The same things were measured in two ways. Each way mixes the same 10 hidden numbers, adds some noise and spreads widely along 6 directions of its own, which tell nothing about the thing.
Some things both ways: the first way, then the second way.
[-21.3  13.5   1.4 -19.5   0.0  30.8 -15.6  16.4  10.0  -8.6   6.9  -8.9
   5.5   7.6   4.5  13.8   1.2 -21.6   8.4  10.1   7.5   4.1 -10.1   7.5
  14.4   0.4  10.6  11.5]
[ 11.5 -12.4 -27.7 -13.0  10.3  -7.1  -2.6  13.4  -0.6 -15.2  16.1 -11.8
  16.9  13.8  -7.8  -2.0 -17.7   8.9 -16.0  16.8   1.0  19.1]

[-14.5  11.5   8.9   2.9   7.1  19.9 -23.6   9.9  -8.6  35.5 -19.3 -12.0
   5.1  -5.1   4.5  14.8  11.1  20.8  -1.8  -8.4  13.6  29.9 -16.5   0.7
  12.3 -20.7 -18.0  14.9]
[  3.4  27.4   8.2  15.6  19.0  17.4 -11.9  -9.9  18.9  17.4 -14.4  17.0
   6.3  -5.2  -0.7   4.3  -4.8  -2.6   8.6 -10.8 -13.1 -24.5]

[ -8.9  17.8 -25.2   6.3  15.3  -9.7   9.5   0.5  29.2 -37.4  -3.3 -25.0
 -22.6  17.4 -19.2 -22.5   3.2  42.9 -29.3 -16.0 -14.0   0.6  -9.7  33.9
  27.4  18.9  13.5  22.1]
[-14.2   9.8  -0.9  15.0  16.4   0.2   4.0 -32.5   9.5   6.0 -13.1  23.3
  15.2 -20.1  13.5  10.3  28.0  22.8 -10.1 -18.1 -15.8 -19.7]

[ -5.3   1.0 -11.8   7.2   3.4  15.2   3.2 -14.8   7.4  14.3 -11.9  -8.8
 -16.8 -13.4 -12.2 -12.5  24.1 -12.5  14.6  -8.7   4.6   3.8  -8.1   2.4
 -19.7  -2.0  10.7  12.1]
[ 16.5  40.9  -1.8   5.8  13.7  21.6   1.9   9.6   7.0  16.2 -33.8   0.8
  16.1  22.5 -15.3 -18.4   0.6  -8.7 -16.8  21.4 -13.5 -14.6]

[-37.0  -1.1   9.7 -23.1 -17.8  39.5   2.5  34.1  -0.4  -5.7   2.2 -10.7
  36.4  12.9   1.1  20.1   7.8 -32.8  11.0  -0.7   9.9   2.6   4.0 -21.1
   9.4  11.5   9.1 -17.3]
[ 20.2 -13.9  -3.9  -2.9 -25.5  16.0 -16.9  -2.7  17.6 -16.8   8.5   8.2
 -22.4   3.4  -4.2   6.4 -45.1  13.3   2.5  -7.7   3.6 -19.4]

[ 16.0  14.5 -10.6  24.2 -11.3  -5.9   6.1 -12.3  -5.4   1.9   9.3 -19.0
 -22.2  16.6  -7.3 -11.4  10.3 -44.0  12.4   4.8   6.5  16.1 -10.5  -1.9
 -16.3 -13.9   0.5  24.4]
[ -9.0  41.2   6.1  -3.7  23.3 -16.1   4.3 -16.0  -3.6   0.1   5.3   9.3
  10.4  -2.2 -18.0  29.8  22.9 -10.2 -20.0 -26.4   1.6 -14.5]

[  4.6  -0.6 -13.5 -15.2  13.1  -6.7  10.6   5.1  -5.4   5.9  14.7 -10.5
   4.6 -10.4  -3.7 -11.6  14.8  23.9   4.0   8.2   7.0  -4.4   0.1  11.0
  -5.5   4.7 -14.5   4.3]
[ 18.5  10.5 -19.7   5.3   7.6  13.4 -14.8  -0.5  36.8  -4.2   1.1  10.1
   0.0  -1.1   5.0  -2.9 -36.8  14.6  11.9   9.3 -10.3 -25.6]

[-24.6  -1.6 -16.5   4.2  -7.7   1.7 -25.8  -8.8  14.5   7.4   3.2 -17.1
 -10.7 -12.8   4.5  -4.1  22.6 -34.7  -3.0  -0.2   4.7  16.5 -11.5  -8.8
  -3.3  -3.8  10.5  23.6]
[  9.4  -4.8  15.0  -7.2   0.2  -7.3  -1.4   4.8 -12.2  -4.5   4.3 -17.6
  17.1  30.1   4.1 -10.8  -0.8 -19.1 -10.6  -8.1   0.5  16.2]

[ 20.2  21.8  25.3   6.4   1.8 -17.2 -24.2  14.6   8.3   5.8  -1.0  -2.3
   5.1 -21.4 -19.3  19.4  -7.1  -6.6   7.9  -6.2  10.1  -2.9 -16.5   0.2
  -7.1 -13.1 -28.6  17.2]
[ -2.2  -5.0  -6.0  -3.1  -7.3   2.6  14.0  19.6 -12.8  -8.4  -1.3 -21.2
 -11.3  18.3 -33.5  -5.3 -18.3 -18.1   6.0  -2.8   8.8  25.6]

[ -9.8  20.0   7.6  -4.1 -11.6  -8.9   3.3  10.7  22.1 -32.3   1.6 -17.9
   4.9   2.0 -14.9  -5.4  -2.0  -7.3 -17.0  -5.7  -6.6  -4.4   1.0   1.7
   1.5  23.8   1.2  -5.2]
[ -3.0  -2.7   4.0  -1.4  -1.2  -9.4  -5.1   2.0  -7.4  -1.8  17.3 -13.7
   4.8  25.0  -7.2  -0.1   3.5  10.1  14.3   0.0   3.7  30.7]

[ 18.8  -2.7   7.6 -13.6   5.9  13.1  10.9  16.0 -17.9  -9.6   4.0 -15.8
  34.2  19.8 -21.1  10.9  -1.3  -1.9  -3.0   6.3   4.5 -15.3   8.6  -4.4
  -1.1   5.6 -17.0 -11.3]
[ 11.5  14.0  -0.6   2.1   2.1  -6.1 -38.0   2.9   6.8  -9.1  14.6  13.0
   3.1 -26.2  21.4  20.4  10.6  27.1   1.1  11.4   3.0 -20.2]

[-17.0   6.5  -0.1   0.9  -2.5  11.9  -0.8 -11.1   7.8  -6.7  -6.0  -6.1
  -0.3  10.7   0.7  -1.4  -0.7   3.6  -4.6  -2.3   0.1  -3.0  -0.5   9.1
   2.8   4.5   4.9   0.5]
[  8.5  -2.0  -4.8  -8.6  -3.8  -2.8 -11.4   2.1   5.5 -12.1   6.0  -3.9
  -3.1 -14.2  11.2  -4.1  -2.6   2.9  -9.8   2.4   7.9 -18.3]

[-13.3  10.5 -19.8   1.2   7.3 -14.8  -7.3   1.4  36.0 -35.9  14.3 -13.3
 -19.3   0.2  -5.7 -13.4  -8.0  13.6  -7.1 -13.6 -13.7 -25.3  -6.7  24.8
   4.8  21.5   7.3  24.0]
[ -8.8   8.0 -29.6  -2.8  50.5   4.7  14.5 -12.1   9.5  15.1   8.2  -8.0
  26.8   7.8 -27.5  11.3   2.8  -5.6  -3.5  -5.7  -4.3  11.3]

[ 10.1  14.8  19.7  -8.9  -9.0  27.7 -20.9  -1.9 -27.8  41.0   6.1  16.2
   6.0   9.8  16.4  12.4   9.3  32.3 -10.9  14.9  -6.1   6.6   5.4   8.6
  18.1  -0.1 -53.6 -12.2]
[ -6.5   8.0  12.7  28.2  20.6  15.0  14.4 -10.4  11.4  29.9 -10.0   0.1
  12.5   7.1  -6.9 -17.1 -14.3  11.6  -6.3  -7.2  -3.9 -30.0]

[ -0.4  22.4  15.1   8.9   3.3  -1.4 -12.4  -1.4   3.5  22.8  -6.2  -8.7
   4.6 -14.4   4.4  -9.4  -2.2  -3.1  -7.4  10.1  16.6  23.0 -14.1  -6.9
   4.0 -12.9 -13.0  11.5]
[  1.1  13.7   4.0  -7.3   5.5  -0.5  -5.5  -0.7   0.4   6.0 -10.5  -8.4
   7.8   6.9   1.6 -20.9   0.1 -11.8   3.2   2.2  -0.7  23.2]

[-21.9  11.6  13.9  -9.7   6.9  11.1  -0.1  -0.9  19.5  10.9  -5.8   9.5
  22.1 -16.4   4.6  -5.7  -0.8  23.3  -7.5   2.2   2.9  -7.1  -1.6   0.2
  19.6  15.9  -8.6  -8.9]
[  1.1   6.8 -10.1  -0.2  15.7   9.7 -28.4   1.2  19.9  12.6   9.1  -2.5
   6.0  15.6  -0.8 -10.7 -18.8   6.4  12.6   5.0   0.9   9.8]

[-18.2   6.7  -1.2 -11.3   4.2  30.0  -0.2  -2.3  15.4  -3.8  -3.2  -4.8
  12.7  -0.6   0.6  -3.3  -1.1  -5.3   2.0  -1.1  -1.7 -23.7   5.4   3.4
  -2.1  23.1  -0.2  -1.6]
[ 12.1  12.1 -15.4 -18.3  10.2   5.7  -5.6 -18.4  12.6 -12.1  -3.3   9.7
   2.5  -2.9  -9.2  10.8  -8.6 -11.7 -22.1 -11.5  -1.9 -14.4]

[ -0.2   7.1   0.7   5.2  10.4  -1.9  -0.7 -25.8   4.6   6.4 -19.2   5.6
   1.2  -4.4   8.0  -2.1  -6.6  41.2 -18.7 -11.5 -37.9 -13.5   7.0  12.2
  11.1  20.7 -26.8  -3.1]
[  0.0 -16.2  -9.1 -12.2 -18.3  -4.2   6.8  -5.2 -13.6 -14.1   7.1 -20.4
  -1.0   5.6  -1.3   3.7   8.1   1.3  10.5 -12.6  -0.6  34.0]

[-16.4  -1.9  -2.1 -21.4   8.1  34.7 -26.9   3.3 -21.7  37.2   1.1   4.5
   0.8   8.1  19.5  18.7  13.3  56.5   0.1   4.3   5.6   5.7  -1.3  24.1
  15.0 -12.0 -30.1   2.9]
[ 17.0  -2.2 -16.5  16.9  15.5  21.8   2.5  -2.8  34.1   8.7  -5.0  -2.8
   4.6   7.7   7.6 -25.0 -32.9  21.0   8.4  16.6 -12.6 -36.1]

[-14.9  23.7  -1.4  -3.2  -6.4  -8.1   6.1   6.1  33.1 -36.9   0.0 -22.7
   0.1   0.4 -14.0 -13.8  -0.9  -5.8 -17.0  -6.9  -5.6  -7.8  -0.7   9.1
   2.2  30.0   8.8   2.9]
[  0.6   8.0   2.9  -6.1 -15.3  -2.7 -30.9 -10.0  20.3   4.0  13.6  10.2
 -17.1  19.0  16.1   5.6   6.6  13.2   9.9  -5.1   8.6 -12.3]

[  3.7  -8.7   0.9  -3.0   0.0  10.7  -5.4  17.7  -4.2  -6.4   5.8  -3.7
   1.2  -2.5 -11.7   5.7   0.3 -20.1  13.2  -6.6  -6.7  -9.0  -5.6 -13.5
 -11.9  -3.4   3.5  -0.6]
[  6.1   9.9 -37.4  -0.8  -3.0  27.0  -1.7  26.3  20.8  10.6 -14.6 -10.5
  -7.8  18.6 -21.8  -7.0 -29.3   3.6  16.8  14.0  -4.2  -0.3]

[  3.4   6.2 -13.5  10.8  22.2 -17.1   0.0 -15.9   8.2  20.1  -2.1  -2.2
  -6.1 -16.3   3.2  -2.6   5.9  24.1  10.9  -1.7   2.3   5.8 -16.2  15.4
  11.8 -14.6 -13.7  35.1]
[ 14.2  -6.3 -28.3 -11.0  -2.1  14.6  15.4   3.7   5.3 -21.5  -6.5 -20.0
  -0.2  11.2 -29.8 -13.0 -39.4  -9.7   3.1   0.6 -12.3  32.1]

[-22.1 -10.2 -14.2   4.8  -5.5 -12.5  -9.1  -0.5   8.0  -5.4  11.5  -8.6
  -4.1  -2.6   5.2  -2.1   5.8  -5.0   0.2  -6.0  -2.9   2.2  -6.8  -4.0
  -0.1  -4.0   5.5  13.8]
[ -0.7 -17.3  -6.6 -13.3 -12.8   1.4   8.2 -21.0   7.5 -16.5   8.0 -12.9
 -15.2  34.4  -9.4   0.8 -11.1 -10.0  19.7 -22.5  -1.8  30.4]

[ -0.1   1.0  -2.3  -8.2  10.0  -3.4   1.9  -0.6   7.0   0.1  -2.1   5.2
  -8.2 -24.9  -2.8  -1.4  -1.5   3.7  15.1  -3.1 -15.1  -6.7  -6.5   1.5
 -10.7   2.8   1.0   2.9]
[  3.5 -11.4 -37.9 -15.4   5.1  -9.9  15.2  20.8  -3.1 -24.7  11.5 -11.0
   2.1   8.3 -24.5  18.8 -29.5 -18.2   6.2  -5.8   1.2  32.1]

[ 20.8  19.6  -5.8   7.2   8.4  -3.4 -20.6 -13.6  -2.0 -10.3  -6.4 -38.6
   6.7  19.7 -11.1   8.3   0.6 -24.2 -17.5  12.5   6.8   7.6  -5.4  12.0
   0.6  -6.5 -14.8  33.4]
[ 18.2  25.6  -8.5 -14.2  15.1  -4.8 -28.5  13.6   5.8  -6.9   6.9  -6.2
  24.7 -18.3  16.0   5.7  12.1   1.3 -14.1  12.7  -1.5 -15.4]

[-29.6  16.8  16.2  -8.0  -8.9  56.2  -7.5  17.5 -14.8  32.5  -4.9  16.5
 -28.2  -0.3  22.8  -8.0   1.5   0.0  24.4   8.0   9.1  37.0 -18.6  -6.0
   3.9 -23.3  17.7 -13.0]
[-28.9   7.9 -32.9 -10.4  13.6 -24.4   8.7  -1.3  12.8  -6.3   8.3   0.2
  -4.7  31.9 -10.6  12.8   2.0   1.8   2.9 -24.0   2.4  28.9]

[ 11.8  12.5  -9.8   3.9   9.9  -1.3   6.6   5.0   2.8  -1.1  -0.5 -13.2
 -14.8   0.2 -13.0  -8.8   9.1  16.8   0.3  -8.4  -7.2   1.7  -7.6  15.0
   2.6   4.6 -11.1  15.0]
[-10.3   6.4 -15.0  -1.4   3.6 -15.1  12.0  -4.0  -4.0 -24.7   8.6  -2.2
   4.4  -7.7  -9.5  26.7   1.7   5.5  -8.7 -30.8  -6.9  10.5]

[ 14.3   1.0   1.1  13.4 -28.2  -5.9  -6.4 -11.8 -23.6 -22.7  29.0 -15.8
   4.1  51.3   1.0   7.5   0.2 -62.1  -7.1  33.7  13.6  20.0  -2.3 -12.5
   4.1 -27.6   5.9   4.6]
[  2.8   0.4   7.1 -10.8 -14.3 -12.9  -3.8 -16.6   5.6 -16.1   6.4  -0.5
 -15.4   2.4   6.3  -6.0   1.4   6.8 -11.0  -7.5  11.1  -7.0]

[  9.0 -29.5 -12.9  -5.5  -8.5  26.4   9.8  -4.6 -38.9  14.8  29.7  24.4
  -6.0  25.4  14.3   9.1   8.9 -20.2  32.1  15.2 -13.2  -8.8   6.1 -10.2
  -4.0 -16.7  -3.8  -9.0]
[  1.9  10.7 -36.3   6.0  19.3  13.4   2.8   2.8  24.6   8.1   5.8   1.8
  -0.2   7.7 -24.3  14.3 -28.0  13.8  -3.0   0.8  -1.2 -30.2]

Other things, the second way, with their names:
<361>: [ 10.4 -16.7  13.9  -1.5  28.9 -23.4  11.7   3.9 -31.1  -8.8   8.3  -7.0
  36.6 -18.8   8.2  -8.1  23.5 -18.9 -15.4  24.3   3.1  18.7]
<353>: [ 18.4 -12.8  28.0  21.1   9.5  -1.0 -10.3  25.2 -18.9   0.6   3.4  -6.9
  17.5 -10.0  11.1 -16.2  -1.5   4.9 -16.0  19.3   5.8 -23.4]
<310>: [  8.8  10.6   0.6  -5.5   3.4 -14.5  15.9 -18.5 -12.7 -30.6 -17.8  22.7
  10.3 -14.4  -5.7  17.4  14.8 -12.3 -23.2  -0.3 -11.0  11.4]
<322>: [  0.7  19.1   3.6  18.5  14.0  27.0 -21.8   5.6  16.4  31.6 -29.3  19.9
  11.0 -24.4  17.1  -8.5   3.7  -4.2  24.3   0.8 -13.8 -22.9]
<106>: [ -2.4   2.9  -8.3  -5.4   5.7  -5.4  10.4 -12.1  -0.8 -14.6   3.3  -1.8
   2.8  -5.4 -11.9   7.0  -7.1  -5.5  -3.1 -14.2  -3.5  16.7]
<49>: [ 10.1   1.1  28.3  24.4  -0.2  -0.2  -7.9  14.1   3.8   4.5  -7.3   0.0
   3.6   0.1  25.1 -30.9  -4.5  14.9  -8.2  13.0   1.1 -34.8]
<383>: [-14.5  15.6  -2.2   5.1   8.0  -8.8 -13.3 -10.4  10.9   3.9   0.5  25.3
 -10.1   6.8   0.4  23.8   9.3   2.2  -2.6 -27.2   7.0 -19.3]
<88>: [ 12.5 -15.6  -0.2  -7.2 -31.7   2.3   3.1   0.6   4.9 -19.4  -0.5 -11.2
 -16.7   8.5   3.3 -17.2 -24.1   9.9  -2.9   1.6   7.9   2.6]
<242>: [ -4.2   9.8 -15.8  -5.2  -8.3   1.1  -6.2   3.3  13.0  -9.7   1.8  -5.6
  -9.7   1.0   1.6   5.0 -11.5   1.0  13.8 -17.0  -3.0   2.2]
<109>: [  3.0 -21.6  18.8  -9.5  -6.6 -20.1   9.7 -21.6 -27.4 -23.4  16.0 -20.1
   7.3  18.2  -2.7 -11.3  23.2   3.9 -18.6   2.7   7.0  37.0]
<253>: [ -1.6   0.9  15.2  -2.7 -10.8 -11.5   1.6 -12.6  -7.9   0.2 -10.3  17.1
   0.6  10.7   6.3   2.5  15.9 -13.1   4.0 -10.1  -0.9  13.2]
<255>: [ -6.4  21.0  -8.2  -4.9  -5.6   9.1  -2.1  -3.9  12.9   5.8 -20.2   2.4
  -9.7  33.4 -17.5  -8.3  -6.7  -4.9  -2.0 -12.6  -3.4   6.6]
<85>: [ -8.9  -6.3   3.2  17.6 -15.7   0.7   9.9  23.1  -6.5   7.8  -8.0   4.6
  -8.0  17.8  -2.5   2.0 -10.1   1.9   2.7  -6.7   6.2 -12.5]
<417>: [  6.7  15.7 -24.8 -11.9  10.8  -0.8   4.1  10.3   7.7 -26.9  -6.5  -4.6
  -3.8   5.9 -22.5  -1.7 -28.2  -5.9 -22.3   2.9  -1.2   4.5]
<285>: [ 15.9   3.6  -4.4  -6.6  -7.5   8.5   0.5   8.1   2.6  -2.2  -7.4 -25.3
  11.9  22.2  -0.8 -31.2  -9.9   4.0   7.4  20.9  -9.2  25.0]
<32>: [ 10.5  16.9  14.0   7.1   8.7   8.5 -13.5   0.4   3.5  14.2  -4.1  -1.4
  12.0  -0.6  -1.0 -15.5  -2.2   5.3 -10.6  15.5   1.3 -15.4]
<129>: [ 20.5  -2.7   7.8   6.9 -16.9  -1.1 -12.9  10.2  16.3  -6.7   4.7 -10.7
  -6.0   0.7  19.4 -20.6 -21.9  10.9  29.6  18.4  -3.0  -4.2]
<28>: [-13.4  17.0   1.0   9.5  27.6  -0.2 -24.8 -24.9  15.8  17.9  15.6  26.3
   6.2 -11.5  -5.7  28.6   7.8  11.2  12.5 -16.2  -2.7  -5.6]
<270>: [  7.8  -3.0   9.7  10.7   3.0 -11.8  31.8  -4.0 -21.9 -12.6 -10.8   4.8
  11.1 -36.1  -2.8   1.7  10.0   1.5 -25.2   6.7   1.4 -15.5]
<72>: [-10.6  -4.9 -15.4  -8.2  -7.2 -16.9 -21.4  22.8   5.2 -13.0  31.1 -14.7
 -17.8 -17.5   3.0  15.2 -15.5   6.2  20.2 -10.1  23.1   3.5]
<144>: [-13.3 -23.6   7.1   6.9  32.7 -19.8  20.1  -0.6 -25.2  -7.7  38.2 -19.0
  13.5   6.3 -31.1  19.8  -3.9 -10.0 -14.4 -22.7  14.5  11.3]
<209>: [  6.9 -19.4   5.7  -3.5  -8.1  -1.9  -2.3   0.2 -13.3 -26.2  19.1 -25.5
   4.8 -25.3  11.0  -0.9  -4.7  10.7  -1.8  -6.7   2.8   7.4]
<229>: [-16.7  -0.9  -2.7  19.3   4.8  10.4  37.2 -18.6 -18.0  13.4 -24.2  20.1
   3.4 -19.9 -32.0  15.1   7.7  -1.7  -3.2 -14.1  -7.9  12.5]
<207>: [ 14.6 -21.1 -18.9  -7.9 -14.8  -4.2 -11.6  13.2  -6.3 -19.5   2.7  -8.3
   6.1   5.2   9.2 -15.6  -6.9  13.9  12.0  32.4  -3.3  41.7]
<176>: [ -1.4  18.0 -12.4   1.9  10.7  -1.0 -29.6   0.0  23.9   4.3  16.1   5.1
   3.6 -13.1  12.9  11.5  -2.8  20.0  10.4  -4.8  -2.5 -18.6]
<8>: [ 28.2  14.2  -5.6  -2.5  12.8  11.6  11.9 -14.2   7.1  -6.3 -18.5   9.4
  17.3  13.2 -15.9  -9.5  -2.8  -3.4 -19.8  31.1 -15.8  -7.2]
<299>: [ -5.9  32.9   1.8   3.0  29.7   0.5 -31.9   0.5  16.0  24.9  16.0   6.5
  12.6  -3.9  -1.9  16.1  -1.8  -4.5  11.9 -11.4   5.4 -14.1]
<391>: [ 15.6 -15.7  23.5   2.6 -12.1   9.9  26.0 -10.2 -27.4   0.8 -22.7  -6.1
  16.3 -10.0  -1.6 -20.5   5.6 -13.2 -19.6   8.5  -2.6   1.5]
<251>: [-13.1   1.4 -12.6   0.7 -16.6  -6.3  14.1   4.1   2.0  -3.1  -3.6 -10.4
 -19.3  24.1 -12.8  -4.4   1.6  15.4   0.7  -4.6   7.2   6.0]
<48>: [ -7.4 -13.8  12.7  -2.5  -5.1  -4.8  19.9 -24.3 -10.1   5.0  -8.0  -1.0
  -0.6  -2.4  -0.1 -17.8  12.1  -7.3  -3.1  -4.9   5.7  11.9]
<231>: [  4.0  20.8 -10.4 -12.5  34.7  -4.3 -15.4 -17.6  13.9   5.1   0.1  24.2
   7.4   0.9 -11.4  23.2  14.3 -26.2   2.8   2.6   2.6  -6.8]
<42>: [ -1.0  27.7  -6.9  13.7  44.7   4.3 -16.8   5.9  16.6  31.7  10.6  12.5
  24.6  10.5 -10.8  20.3   5.4   2.4  -3.4   4.1  -0.9 -33.3]
<248>: [ -2.7  15.4   5.2  11.4   0.5   4.5 -24.1  -8.6  22.3  25.4  -1.0  23.7
  -9.3  24.8   3.7  -6.5  -5.4  16.9  15.3   6.0   1.7  -5.3]

Some of these things the first way, each followed by its name:
[ 15.2  -1.7   3.8  -0.1  -5.2  -6.2  13.8 -19.4   9.6 -28.6   6.0  11.1
  -2.4   6.3 -21.5 -11.9   2.3  -3.8 -14.8   1.6 -24.3 -22.4   9.1   1.9
  -0.3  23.7   1.2 -18.7] : <383>
[ -0.6  -4.6  -8.9  14.1   3.4  -9.8  20.6 -29.8   1.6   8.6  -6.5   8.2
 -13.6  -4.1   0.8 -24.2   8.4  24.1  -2.2  -5.3 -17.2   2.5   0.3   2.9
  -1.7   3.3  -0.2  -4.2] : <242>
[ 45.7  -0.1  -8.0  19.5  15.9 -40.8  20.7  -3.6  -3.2 -13.3  16.1  11.0
 -15.0  -3.0 -15.0 -12.3  -9.7  14.3  -0.3  -2.3 -37.2  -3.9  -9.2  -1.0
  16.2  -1.9 -16.7  13.0] : <229>
[-10.5 -32.5   0.4  -6.8 -20.2  -6.9  12.4 -38.0   2.8 -25.2   3.3  18.3
  17.3  10.3 -17.4   0.7  21.2  -0.5 -20.5   2.3 -17.7 -26.2  20.9  -6.7
  -5.6  19.5  10.4 -37.1] : <353>
[  8.6  -0.8   6.5  -4.9 -15.1  -0.6  -6.2  19.7  -5.7 -10.2  12.8   0.7
 -11.7  -8.8 -15.9   0.5  10.2 -23.1   1.5  -2.6 -13.4   7.6  -5.5 -16.3
 -10.9   2.0   0.6 -11.1] : <85>
[-45.5  24.3  13.5 -14.6  -9.4  24.1  -3.4   5.7  32.3 -12.5 -27.4  -9.8
   8.2 -14.4   1.0  -9.4  -3.8  27.0 -23.5 -25.3 -22.0 -15.1  10.8   6.1
  -3.5  51.4  -3.4 -25.0] : <391>
[ -1.6  -1.0 -15.6  21.5  -4.3 -12.9   2.5  -8.8  -6.3  -4.0  10.1 -15.0
 -12.5  21.3   3.8  -3.4   5.7 -26.0   3.8   8.6   5.9  29.6 -16.1  -5.1
  11.7 -29.0  13.8  25.3] : <106>
[ -7.4  23.2  10.2  18.7 -17.6 -33.7  11.8  -4.6  20.7 -41.5   2.2 -14.2
  -8.8  12.3 -11.6 -10.9 -15.6 -21.1 -11.1   0.7   3.4  14.8 -11.5  -1.2
   2.3  -6.5  20.3   2.5] : <72>
[  9.2   6.2  -6.1   8.8  -3.7 -21.2 -12.2  14.1  -1.1  -7.8  14.1 -25.3
  -9.8  -7.2  -6.3  -6.5   4.8 -44.2  -3.6  12.5   7.6  33.3 -20.5 -20.0
  -2.2 -20.6   8.1  24.4] : <253>
[-17.2  21.2   8.9  -1.9   3.4  -1.3   7.2  28.4  23.7  12.8   0.7 -10.9
   7.7 -35.0  -6.8 -19.9   0.4   4.5  10.5 -11.5  16.3  -1.5 -10.2 -11.6
 -10.1  15.5  -6.3   3.6] : <299>
[-16.6 -10.7 -11.4 -14.4  12.9  -8.3  26.5  28.0  18.1 -21.1  14.5 -10.9
  10.6 -24.3 -16.7 -21.0   2.2  -2.1  15.5  -4.5   9.0  -9.1  -7.3 -14.9
  -8.8   9.8  29.7  -3.6] : <207>
[ -7.3 -11.8 -23.3  -7.7   7.2  14.7  -1.0 -14.1 -12.4   9.9   5.4 -10.3
  -4.6   8.0   5.7   7.8  17.4 -12.2  22.0   7.4   5.5   1.5  -5.0   9.8
  -9.8 -14.2   4.4  20.0] : <8>
[  8.4  11.1  20.4   0.4  -6.2   0.3 -17.3  -2.4 -14.3  10.8   8.7  10.1
   7.0   7.9  11.6   4.6 -14.2  10.3 -13.2  16.9  -4.5   6.1  -1.8  -3.9
  12.7  -8.5 -26.0  -8.3] : <48>
[  0.8  22.8  -0.2   5.7   1.0  -4.5   4.2 -30.0  27.0 -30.2 -10.7  -9.0
  -9.9  12.6 -21.9  -0.8   6.1  -6.2  -7.6   4.1   4.3  -6.0  -7.6  29.5
   6.0   4.6  14.1  16.7] : <417>
[ 15.5 -11.1 -10.4   3.6  -3.9 -11.0  17.5  22.3 -18.3   2.1  28.7  -6.3
 -12.6  -0.1 -11.9 -17.3   8.4 -10.9  24.8   2.8  14.2   1.8  -8.0 -11.9
 -24.8 -15.8   2.3   0.6] : <270>
[ -7.8   2.4  14.3  -8.9  -5.5  16.7  -8.7   9.9 -10.3   7.1  -2.6  -7.7
  31.0  14.6  -1.4  10.7  -3.3  24.8 -16.8  -5.8  -0.1 -17.0  12.7  -1.8
   1.5  15.9 -31.8 -16.8] : <209>
